Every row belongs to one group in each of 4 separate groupings. Each group adds its own fixed numbers to the row, and there is some noise. The rows also spread widely along 9 directions, which tell nothing about the answers.
(in the rows, 128 means zero)
Some rows, each with its group in each grouping after it:
[119 114 156 138 127 113 112 135 143 123 124 115 138 130 124 117 123 151
 122 131 102 121 114 141 119 124 141 110 148 123 135 123] -> j978 gak (4) L
[111 130 135 116 134 123 161 160 144 160  98 136  91 156 177 118 138 116
 106 119 144 178 154 150 100 125 125 116 112 129 149 138] -> j764 rik (3) K
[121 109 142 123 120  98  94 130 145 126 100  99 121 120 149 146 125 162
 110 127 122 139 130 118 113 122 152 136 137 149 156 108] -> j343 mizud (1) L
[126 130 147 132 156  82 128 147 146 111 144 105 163 135 131 137 141 183
 106 105 124 138 117 105 132 132 111  54 172  97 142 156] -> j343 Rido (4) K
[156 115 106 135 116 125  85  92 134 160 125  94 117  95 122 124 133 129
 119 160 129 132 134  82 136 143 101 175 126 127 124  99] -> j686 Rido (2) A
[134 127 136 128 112 145 105 121 111 104 123 141 138 133 111 111 121 120
 163 152 106 103 147 144 122 129 181 142 108 150 120  87] -> j233 gak (0) A
[ 90 115 158 134 167  65 177 132 161 137  97 163 129 172 157  97 121 142
 125 140  66 135 120 146 104 135 137  10 185 121 177 126] -> j764 mizud (2) L
[ 92 129 158 138 152  84 134 153 150 102 118 135 155 146 147 131 121 170
 106 105  97 124 111 136 103 116 127  28 182 126 166 137] -> j686 falo (1) L
[173 127  95 131 124 144 163 109 103 119 150 151 129 124 107 119 121 110
 146 157 124 146 121  94 121 168  96 105  85 138 122 132] -> j978 rik (0) L
[127 115 143 135 130 128 114 138 120  88 125 166 148 133  90  82 111 133
 168 172  66  75 134 180 138 108 175 125 159 146 115 108] -> j233 falo (3) L
[104 150 148 166 138 134 123  73 108 119 147 108 149 106 135 129 122 155
 160  99 144 147 134 112 110 132 137 105  93 125 101 125] -> j978 mizud (4) A
[135 109  99 124 102 149 149 148 133 131 138 130 132 108 142 178 117  79
  81  92 143 141 105 116 112 128  79 121  83 122 169 166] -> j978 Rido (1) K
[107 156 105 136 139 183 152  84  94 104 153 143 127 117 109 127  95  90
 155 108 170 139 139 137 123 134 123 120  56 111 112 133] -> j978 mizud (4) L
[147 139 124 126 129 136  89  96 107 127 120 110 110 122 121 101 120 150
 164 158 134 150 161 116 136 163 178 129 110 143 111  75] -> j978 rik (4) L
[137 109 114  94 139 135 118 169 146 134 120 123 100 149 124 126 131 109
  87 120 149 126 128 136 137 120 105 141 141 103 148 136] -> j233 gak (0) K
[121 129 111 133 186 130  94 102 122 106 182 111 148 118  78 111 105 143
 118 104 156  85 111 111 165 115  75 108 160  78 101 160] -> j233 mizud (2) K
[175 110 125 115 114 136 119 159 124 117 111 118 114 126 116 132 140 145
 102 152 131 141 131 121 128 130 124 173 101 140 122 124] -> j978 gak (0) L
[109 132 132 153 116 148 116  83 102 121 139 136 153 114 130 120  97 103
 173 137 104 113 132 134 112 143 157 117 103 153 117 109] -> j764 Rido (1) K
[169 137 107 120 128 161  98 142  91  77 136 114 136 107  91 143 118 136
 113 127 161 114 157 123 159 124 153 163  67 123 108 120] -> j978 Rido (2) L
[129 127 135 114 144 122 138 142 136 101 109 159 120 142 107 113 115 124
 128 138 104 103 146 159 142 110 163 105 131 130 145 110] -> j764 mizud (2) A
[101 142 120 129 132 158 128  96 112 109 125 158 139 141 106 100  89  98
 185 151 111  99 148 162 130 138 194 102 121 139 134  89] -> j343 Rido (1) L
[173 118 101  93 117 142 120 153 134 137 135 118 101 120 120 150 139 115
  92 140 140 144 134 111 143 129  93 165 111 114 134 128] -> j233 gak (4) A
[170 149 133 118 128 124 121 169  96  75 134 122 147 119 129 165 145 185
 116 119 133 144 161 114 136 116 141 114 100 147 114 136] -> j233 falo (1) A
[155 145 102 134 131 144 132  77  96 141 141 102 110  98 134 140 128 140
 136 137 166 185 142  76 121 163  90 151  65 129 104 129] -> j978 mizud (4) L
[ 72 134 181 129 175 101 105 145 159 180 107  96 103 161 177  80 136 171
 126 110 147 159 149 160 128  90 137 122 200  89 115 135] -> j233 falo (4) K
[195 109 147 125 119  91 137 176 139 148 113  92 121 120 158 147 176 203
  87 149 128 190 140  96 128 108  71 200 129 125  84 170] -> j233 mizud (4) K
[115 147 118 110 165 139 106 134 117 122 123  97 102 136 127 139 120 158
 102  84 190 153 152 124 148 123 129 115 116 107 128 133] -> j978 mizud (1) K
[106 144 158 133 134 115 180 134 127 133  88 147 123 165 175 115 142 148
 153 132 141 180 161 141  88 130 161 106 102 139 127 125] -> j343 mizud (0) K
[106  99 126 118 106 124 130 153 156 133 129 127 136 118 154 158 118  81
  86  96 120 125 105 142 101 105 109 116 123 103 183 142] -> j233 Rido (4) L
[132 120 136 107 145 109  96 150 160 134  94 108 105 140 119 107 133 167
 103 136 134 135 142 140 146 109 135 149 173 109 129 113] -> j686 mizud (4) K
[148 116 105 128 114 149 108  67 112 141 134 133 113  95 111 111 105  99
 164 172 114 132 132 112 134 158 127 172 101 151 108  97] -> j764 mizud (4) K
[149 125 112 124 112 137 155 122 120 140 130 135 122 125 136 144 131 111
 120 133 126 165 124  99 114 169  98 100  90 131 141 133] -> j978 gak (4) K

New rows. What belongs after each?
[ 84 122  85 108 149 152  59  68 145 166 145 105  87  98 114 108  84  65
 122 115 169 115 111 114 143 152 102 124 154 102 168  90] -> j686 falo (4) K
[117 117 139 146 113 132  96  94 119 148 131 110 129 112 133 111 133 123
 153 150 108 121 137 128 112 132 138 164 118 146 112 106] -> j233 gak (3) A
[100 142 125 127 162 146 158 144 120  96 149 169 155 162 101 105 106  97
 144 111 126  90 140 169 141 112 139  63 136  86 128 147] -> j233 Rido (2) K
[139 138 126 102 132 146 153 179 122  86 133 155 142 154 113 138 129 118
 112 114 128 122 139 154 132 122 134  93 112 109 134 146] -> j233 gak (4) K
[121 149 109 150 158 157 113  84  96 129 192  94 140  91 120 140 109 134
 126  91 184 145 113  80 136 138  53 120  99 111  95 173] -> j978 falo (1) K
[112 128 149 105 119 116 143 172 134  95  93 170 137 172 134 123 124 117
 139 129  87 118 152 172 114 139 202  46 139 135 173  91] -> j233 gak (4) K
[154 100 147 127 113  83 161 185 155 121 112 151 147 158 144 126 141 153
 116 155  53 127 113 139 107 118 125  77 169 146 152 144] -> j233 rik (1) L
[129 135 143 126 139 131  86 111 117 144 132  85 120 125 142 121 131 159
 131 135 154 150 151 117 124 130 134 164 120 118  96 116] -> j233 gak (4) L
[134 121 120 147 109 136 128  78 109 135 147 124 143  99 139 135 122 113
 155 135 122 149 122 101 105 149 104 147  91 137 104 132] -> j233 mizud (4) K
[141 103 122 107 125 125 106 163 143 144 131 104 106 114 149 141 139 116
  80 112 159 143 120 117 124 108  81 172 127 116 142 151] -> j233 falo (0) K
[118 123 134 118 141 100 109 135 141 126 132 115 131 139 141 121 125 144
 123 120 119 136 132 125 119 139 144  67 155 113 154 114] -> j233 rik (4) L
[102 138 128 127 137 159 113 125 126 135 145  98 116 122 132 137 117 111
 104  85 184 145 128 132 125 120 108 140  98  99 123 149] -> j978 gak (4) K
[103 110 169 132 150  75 125 163 168 142 122 125 139 147 153 106 139 165
 111 120  89 128 109 145 121 104 111  70 211 105 147 152] -> j233 falo (4) K
[164 137 142 123 125 120 124 162 111 106 119 123 139 147 138 122 140 179
 139 149 114 146 162 131 125 123 159 129 118 148  99 123] -> j233 rik (1) L
[117 115 135 127 128 131 111 133 132  84 134 144 149 130  87 121 102 119
 130 122  95  83 109 153 135 134 162  73 143 121 158 111] -> j978 gak (4) L
[ 80 119 166 160 157  99 112 121 153 130 149 117 155 134 144 101 112 137
 124 100 114 104 108 139 113 108 124  70 170 110 127 149] -> j764 rik (2) K
[ 64 110 170 145 169  71  85 145 173 134 138  73 151 138 147 126 136 181
  77  74 138 113  96 126 116 107 105  63 207  95 161 162] -> j343 gak (3) K
[160 143 115 119 129 160 108 122 115 115 155 115 115 106 109 128 119 126
 131 133 155 135 146 124 145 121 126 169  90 125  98 124] -> j764 rik (4) A
[ 90 145 122 143 141 132 102  90 119 127 142 112 131 103 132 125 120 125
 132 106 151 130 130 115 113 131 117 105 118 126 139 119] -> j686 falo (3) A
[115 131 127 109 152 130 137 149 133 130 113 126 109 153 141 129 123 137
 110 115 143 145 147 146 127 108 125 122 131 111 138 136] -> j233 mizud (1) L
[ 99 125 123 137 144 151  78  82 113 150 158  90 115  97 142 112 108 107
 135 114 179 132 127 116 117 118 103 177 109 115 111 127] -> j233 falo (0) L
[101 108 142 148 108 115  92 102 131 134 122 104 135  98 146 137 132 131
 130 118 118 125 130 128 105 115 138 157 112 141 132 115] -> j233 mizud (3) A
[109 123 130 116 122 155  63 131 131 125 133  94  99  92 139 150 106 109
 101  99 165 118 138 148 134  87 144 191 106 138 139 116] -> j764 falo (1) A
[129 113 136 128 137 120 103 110 143 163 123  98 103 127 127 102 123 143
 121 151 122 141 121 122 132 139 113 146 154 115 121 114] -> j978 gak (4) L
[158 131 113 120 129 154 128 132 109  90 148 137 139 114  97 135 117 128
 131 137 134 117 138 134 142 113 119 157  95 116 104 139] -> j233 mizud (4) L
[189 123 138 138  73 151 179 181 105  55 150 184 181 103 106 158 140 123
 143 152  72 108 127 151 114  94 127 153  68 158  99 163] -> j233 falo (4) A
[115 138 119 138 145 135 119  81 103 132 134 117 121 112 132 117 119 131
 143 129 147 150 144 111 121 149 115 136  95 139 108 125] -> j764 mizud (3) K
[155 118 113 122 144 122 126 124 132 140 116 124 101 129 111 111 129 145
 116 150 132 142 137 110 154 139 106 142 131 121 119 127] -> j978 mizud (2) K
[132 127  87  77 108 191  98 142 113  99 114 146  85 129 105 148  86  52
 116 135 150 106 155 166 138 133 180 164  65 150 169  76] -> j764 gak (1) L
[147 110 133 148 103 105 144 130 127  99 140 136 165 102 135 166 137 130
 114 119  97 117 113 106 106 121 104 106  99 137 140 147] -> j233 mizud (2) A
[162 118 125 128 117 131 130 156 117  95 135 147 143 116 104 138 122 144
 122 139  99 115 116 127 140 126 119 116 127 150 127 143] -> j978 falo (1) K
[110 143 138 123 157 123 183 146 136 120 110 162 121 168 130 108 124 138
 132 113 126 153 140 155 127 127 136  56 136 105 141 143] -> j978 mizud (4) K
[134 139 104 121 137 133 187 105 120 138 120 152 107 137 139 129 123 109
 135 136 131 178 134 112 110 162 101  79  93 122 147 130] -> j978 mizud (4) L
[126 113 149 123 135  99  76 163 140  80 151  88 164 116 118 162 130 170
  76  84 126 103 108 123 129 109 123  87 150 103 148 144] -> j233 gak (4) L
[159 132 120 129 116 106 157 142 110 125 101 126 129 131 155 150 157 152
 115 136 122 186 154  92 110 171 128  86  90 146 149 123] -> j978 Rido (3) K
[118 107 133 131 128 129 154 144 153 155 120 155 107 137 132  93 126 109
 134 160 107 126 117 161 123 107 102 155 156 130 132 152] -> j343 falo (3) K
[132 134 109 113 147 156 147 144 136 151 152 127 107 144 136 114 125 102
 118 117 167 152 135 134 133 117  83 134 124  87 114 160] -> j233 rik (4) K
[136 114 129 144 109 121  98 107 139 132 131 103 140 102 127 142 130 131
 108 137 119 119 115  94 114 135 106 144 116 138 131 117] -> j686 gak (2) A
[113 103 150 148  88 133 130 120 143 131 105 143 133 113 134 118 117 105
 144 137  92 123 117 157 106 114 154 158 114 145 132 120] -> j978 mizud (4) K
[131 102 118 125 100 114 120 135 129 139 110 120 126 114 152 145 135 107
 110 137 111 141 134 123 101 134 126 140 108 138 160 116] -> j233 Rido (3) L
[176 105 131 135 110 114 157 146 140 124 121 131 129 116 131 134 145 150
 112 172 108 143 125 114 122 111  95 184 109 139 109 155] -> j343 mizud (2) L
[116 131 113 135 140 170 139 103 117 133 167 142 118 110 117 113  92  88
 141 140 133 120 113 142 126 108  81 158 111 124 106 157] -> j764 falo (1) L
[131 120 126 123 144 105 133 122 146 148 118 105 106 127 151 133 134 148
 101 137 148 160 134 103 120 131  98 136 129 115 141 134] -> j343 mizud (2) L
[130 141 109 112 123 157 170 114 113 137 114 165 108 142 141 120 118  89
 160 143 136 164 158 142 113 146 138 126  83 127 127 117] -> j233 mizud (4) K
[101 118 166 144 130  98 133 128 157 169  77 118  98 146 170 107 142 152
 124 130 116 158 150 144 108 107 157 130 141 130 142 107] -> j978 mizud (2) A
[129 133 125 104 136 147 142 188 140  86 125 155 127 156 108 126 116 113
 107 112 151 104 149 170 145  99 161 113 118 109 142 141] -> j343 rik (2) K
[144 143 121 105 165 131 115 137 114  81 141 121 127 123  99 134 115 163
 110 113 154 132 147 129 153 122 130 109 114 109 121 133] -> j764 mizud (4) L
[152 108 139 135 107 116 114 131 129 157 120 104 125 123 157 129 148 139
 117 158 117 152 137 102 112 136 108 172 116 140 107 129] -> j233 gak (2) K
[114 117 129 123 129 126 161 135 146 125 132 153 129 129 139 140 114  98
 107 106 117 133 110 143 109 119 104  99 118 113 157 153] -> j764 mizud (4) K
[157 127 106 118 106 148 149 125 100  85 126 164 144 126 110 146 111 112
 150 154  99 121 140 132 118 142 145 119  81 158 130 114] -> j233 mizud (1) L
[131 131  99 129 174 139 118  99 136 126 159 114 121 119  88 108 110 133
 108 132 158 111 113 108 155 119  54 139 145  85 106 153] -> j686 mizud (2) L
[161 118 118 109 139 145 111 154 127 135 128 133  98 130 110  98 127 127
 122 166 137 119 149 144 164 102 112 196 137 116  97 135] -> j233 falo (2) K
[100 110 111 121 122 163 106 129 134 105 153 150 142 125  92 127  90  53
 122 111 124  64 109 157 135 119 128 118 120 108 152 129] -> j233 gak (2) K
[121 148 123 117 154 143 116 110 118 126 131 135 104 126 110 104 113 129
 150 129 140 132 148 139 150 136 150  97 134 118 134 103] -> j978 falo (4) A
[105 137 107  96 160 153 127 141 134 131 125 138  81 138 124 120 110  95
 106  96 182 132 140 146 143 119 128 100 120 101 173 117] -> j978 falo (0) A
[110 124 154 148 150  99 101 138 146 129 138  98 145 115 142 125 133 166
  95 105 139 125 112 113 123 106  90 111 164 109 123 156] -> j686 falo (2) K
[129 125 146 142 131 110  98 114 125  96 124 110 146 113 122 127 124 168
 133 139 128 115 139 122 128 121 161 141 119 139 116 115] -> j343 mizud (2) L
[140 119 146 142 112  97 165 120 129 132 111 153 133 129 152 121 133 136
 147 160  71 161 123 116  97 159 134  65 130 154 152 115] -> j978 falo (4) L
[150 125 118 134 148 119 145 137 144 137 157 110 137 122 118 136 136 153
 106 131 128 133 109 103 141 112  59 127 155 103 119 173] -> j343 Rido (1) A
[130 138 166 142 145 130 137 166 120  78 150 125 166 138 120 138 123 173
 110 108 118 115 125 153 119  91 123 117 118 128  96 173] -> j764 gak (1) L
[139 153 145 130 143 117 145 150 117 118  99 124 132 157 140 111 156 185
 132 146 130 165 163 122 114 146 137 107 122 140 103 125] -> j686 gak (3) K
[170 107 128 105 109 112 135 164 137 122 111 134 122 138 134 141 140 140
 108 161  93 144 131 123 121 140 126 126 126 136 144 119] -> j233 gak (4) L
[141 129 146 144 104 133 141 119 114 117 106 136 131 122 144 125 131 144
 151 166 124 144 157 134 109 119 162 182  78 156 101 117] -> j343 mizud (2) L
[133 125 113 120 145 129 127 119 124 116 156 123 126 110 124 132 118 123
 113 126 156 135 111 104 125 135  85 115 121 121 146 145] -> j343 falo (0) L
[134 135 164 183 121 133 149  87 105 158 140 106 144 119 156 106 141 161
 159 161 124 166 134 105  95 130 101 174  87 141  55 151] -> j978 gak (2) L
[152 115 140 169 127 113 123  86 118 141 137 123 151 115 111  88 124 156
 164 181  80 119 123 107 132 140 121 144 142 138  87 120] -> j978 Rido (2) L
[148 112 134 115  97 124 162 161 134 150  90 148 111 154 163 135 138 117
 124 169  87 160 144 140  94 135 136 140 109 157 142 117] -> j233 gak (1) L
[132 114 155 113 135  93 116 163 150 117  99 108 114 129 154 143 136 168
  86 117 125 153 136 139 119 103 138 128 133 126 150 132] -> j764 mizud (4) L
[134 119 126 132 141 132 104 137 120  93 131 124 137 117  88 119 125 155
 117 120 132 104 128 142 154 112 131 139 128 123 115 137] -> j978 mizud (3) K
[128 115 146 121 145  87 114 161 147 134 107  95 121 137 164 146 152 170
  80 102 146 156 142 112 124 113 115 113 139 111 143 143] -> j233 mizud (2) K
[ 89 147 149 160 149 132  69  82 118 139 126  73 136 115 143 106 117 157
 139 117 170 135 156 118 120 118 152 155 123 112  94 106] -> j686 Rido (2) L
[187 125  98 124 104 140 107 125  97  74 157 118 150  88  96 161 123 138
 120 130 131 131 126  88 135 157 128 116  72 148 128 121] -> j978 rik (4) L
[143 132 113 136 127 145 139 115 136 118 151 122 136 102 109 142 128 129
 115 121 140 133 114 114 126 111  69 156 110 106 110 157] -> j686 mizud (4) A
[ 94 127 120 116 157 127 140 162 165 160 119 111 111 155 154 133 121 118
  77  87 161 148 121 138 123 103  78 105 163  83 158 162] -> j686 Rido (1) K
[165 118 126 149  95 136 149 117 125 116 126 138 147 100 120 136 141 130
 133 152 109 134 117 109 104 121  96 184  86 151 104 137] -> j686 mizud (0) A
[124 124 176 146 134 107  77 140 131 123 105  88 135 132 135 109 136 188
 123 128 127 126 149 130 133 120 174 141 140 134 103 112] -> j978 gak (2) K
[101 107 143 144 116 142  98  98 156 141 146 125 133 112 104  99 104 103
 152 146 101  82  99 154 131 109 133 159 160 119 124 117] -> j343 gak (4) A
[ 95 130 156 177 146 129 126  87 113 115 178 123 188 129 115 106 108 149
 167 130  91  94  99 125 108 122 103  91 151 122  82 159] -> j233 gak (1) L
[119 126 133 120 140 114 119 115 146 148 114 106 105 128 149 122 129 148
 120 137 149 161 136 123 123 125 128 143 135 117 135 122] -> j343 mizud (4) L
[132 122 130 132 123 129 151 124 131 105 123 152 137 128 118 123 117 120
 136 150 113 117 129 140 121 120 139 134 107 134 130 128] -> j343 mizud (2) L
[199 135 125 127 136 120 111 161 117  98 132 110 143 126 102 118 151 194
 116 161 133 136 153  98 154 128 113 154 125 134  74 140] -> j686 rik (2) K
[109 121 119 126 143 131 145 104 132 148 119 160 103 138 127  93 103  90
 147 155 108 123 128 141 127 146 135  85 139 129 159 102] -> j978 falo (2) L
[ 98 125 158 140 132 123 140 152 141 113 132 139 141 128 139 126 120 129
 121  95 121 127 116 157 114 102 132  87 138 115 141 154] -> j978 falo (4) K
[ 87 138 136 143 123 157 150 100 121 140 137 142 132 127 151 118 113  91
 158 111 144 142 137 149  98 115 125 135  94 112 113 143] -> j233 mizud (4) K
[149 135 122 146 130 148 159 140 111  91 163 140 156 117  91 141 134 135
 115 117 123 117 116 125 129 121  85 114  93 121 109 170] -> j978 gak (3) A
[141 120 135 141 113 123 142 119 129 156 123 129 113 112 149 129 133 136
 134 147 104 154 124 114 114 130 105 134 120 153 130 131] -> j978 falo (1) A
[135 122 143 128 131 112 160 152 132  97 124 152 151 141 126 128 130 149
 128 132  96 128 126 147 118 108 128  97 135 117 128 145] -> j233 mizud (4) L
[124 111 155 170 109 111 172 126 135 127 128 143 167 123 145 125 129 126
 133 138  80 130 111 129  93 121 114 103 116 129 127 155] -> j978 Rido (2) L
[185 104 132 128 105  77 148 178 127 101 117 121 161 119 153 175 159 165
  83 141  91 156 127  85 108 137 103 102 107 138 149 149] -> j233 Rido (2) L
[106 145 155 142 144 153  67 122 119  83 146 118 159 112  86  92 105 160
 155 120 139  81 136 163 151  91 166 157 150 117  80 120] -> j686 falo (4) K
[143  95 140 131  90 109 130 133 151 172 100 112 107 119 165 139 145 124
 104 146 103 172 115 105  98 151 109 145 124 144 149 123] -> j978 gak (4) K
[131 133  96  98 161 142 129 121 121 139 132 146  93 143 117 103 110  97
 130 155 143 129 148 131 149 140 116 112 132 109 142 109] -> j233 falo (2) L
[134 131 116 125 122 150 129 110 113 135 114 136 109 126 123 120 114 123
 147 142 131 144 143 130 132 141 139 143 100 148 118 112] -> j978 mizud (1) K
[150 143 129  97 142 122 134 160 124 163  93 108  91 156 168 125 153 157
 116 137 159 199 183 122 133 137 140 140 117 111 121 115] -> j233 Rido (4) K
[143 163 142 146 151 154 119 125 102  45 157 142 179 119  59 109 119 181
 162 123 130  84 142 154 157  95 150 131 121 114  63 138] -> j686 mizud (4) A
[111 143 153 140 141 117 135 113 123 137 109 113 132 144 163 108 135 156
 151 138 147 161 157 125 105 135 163 123 118 129 119 111] -> j343 Rido (0) L
[ 99  98 157 157 103 124 124 120 167 163 122 103 120 100 152 133 130 119
 108 108 121 138 102 144 103  79 103 183 128 118 133 150] -> j978 mizud (4) A
[156 136 143 158 111 124 168 116 112 115 136 130 151 105 141 147 147 160
 136 127 116 165 131 105 105 127 106 125  81 139 101 153] -> j978 mizud (4) A
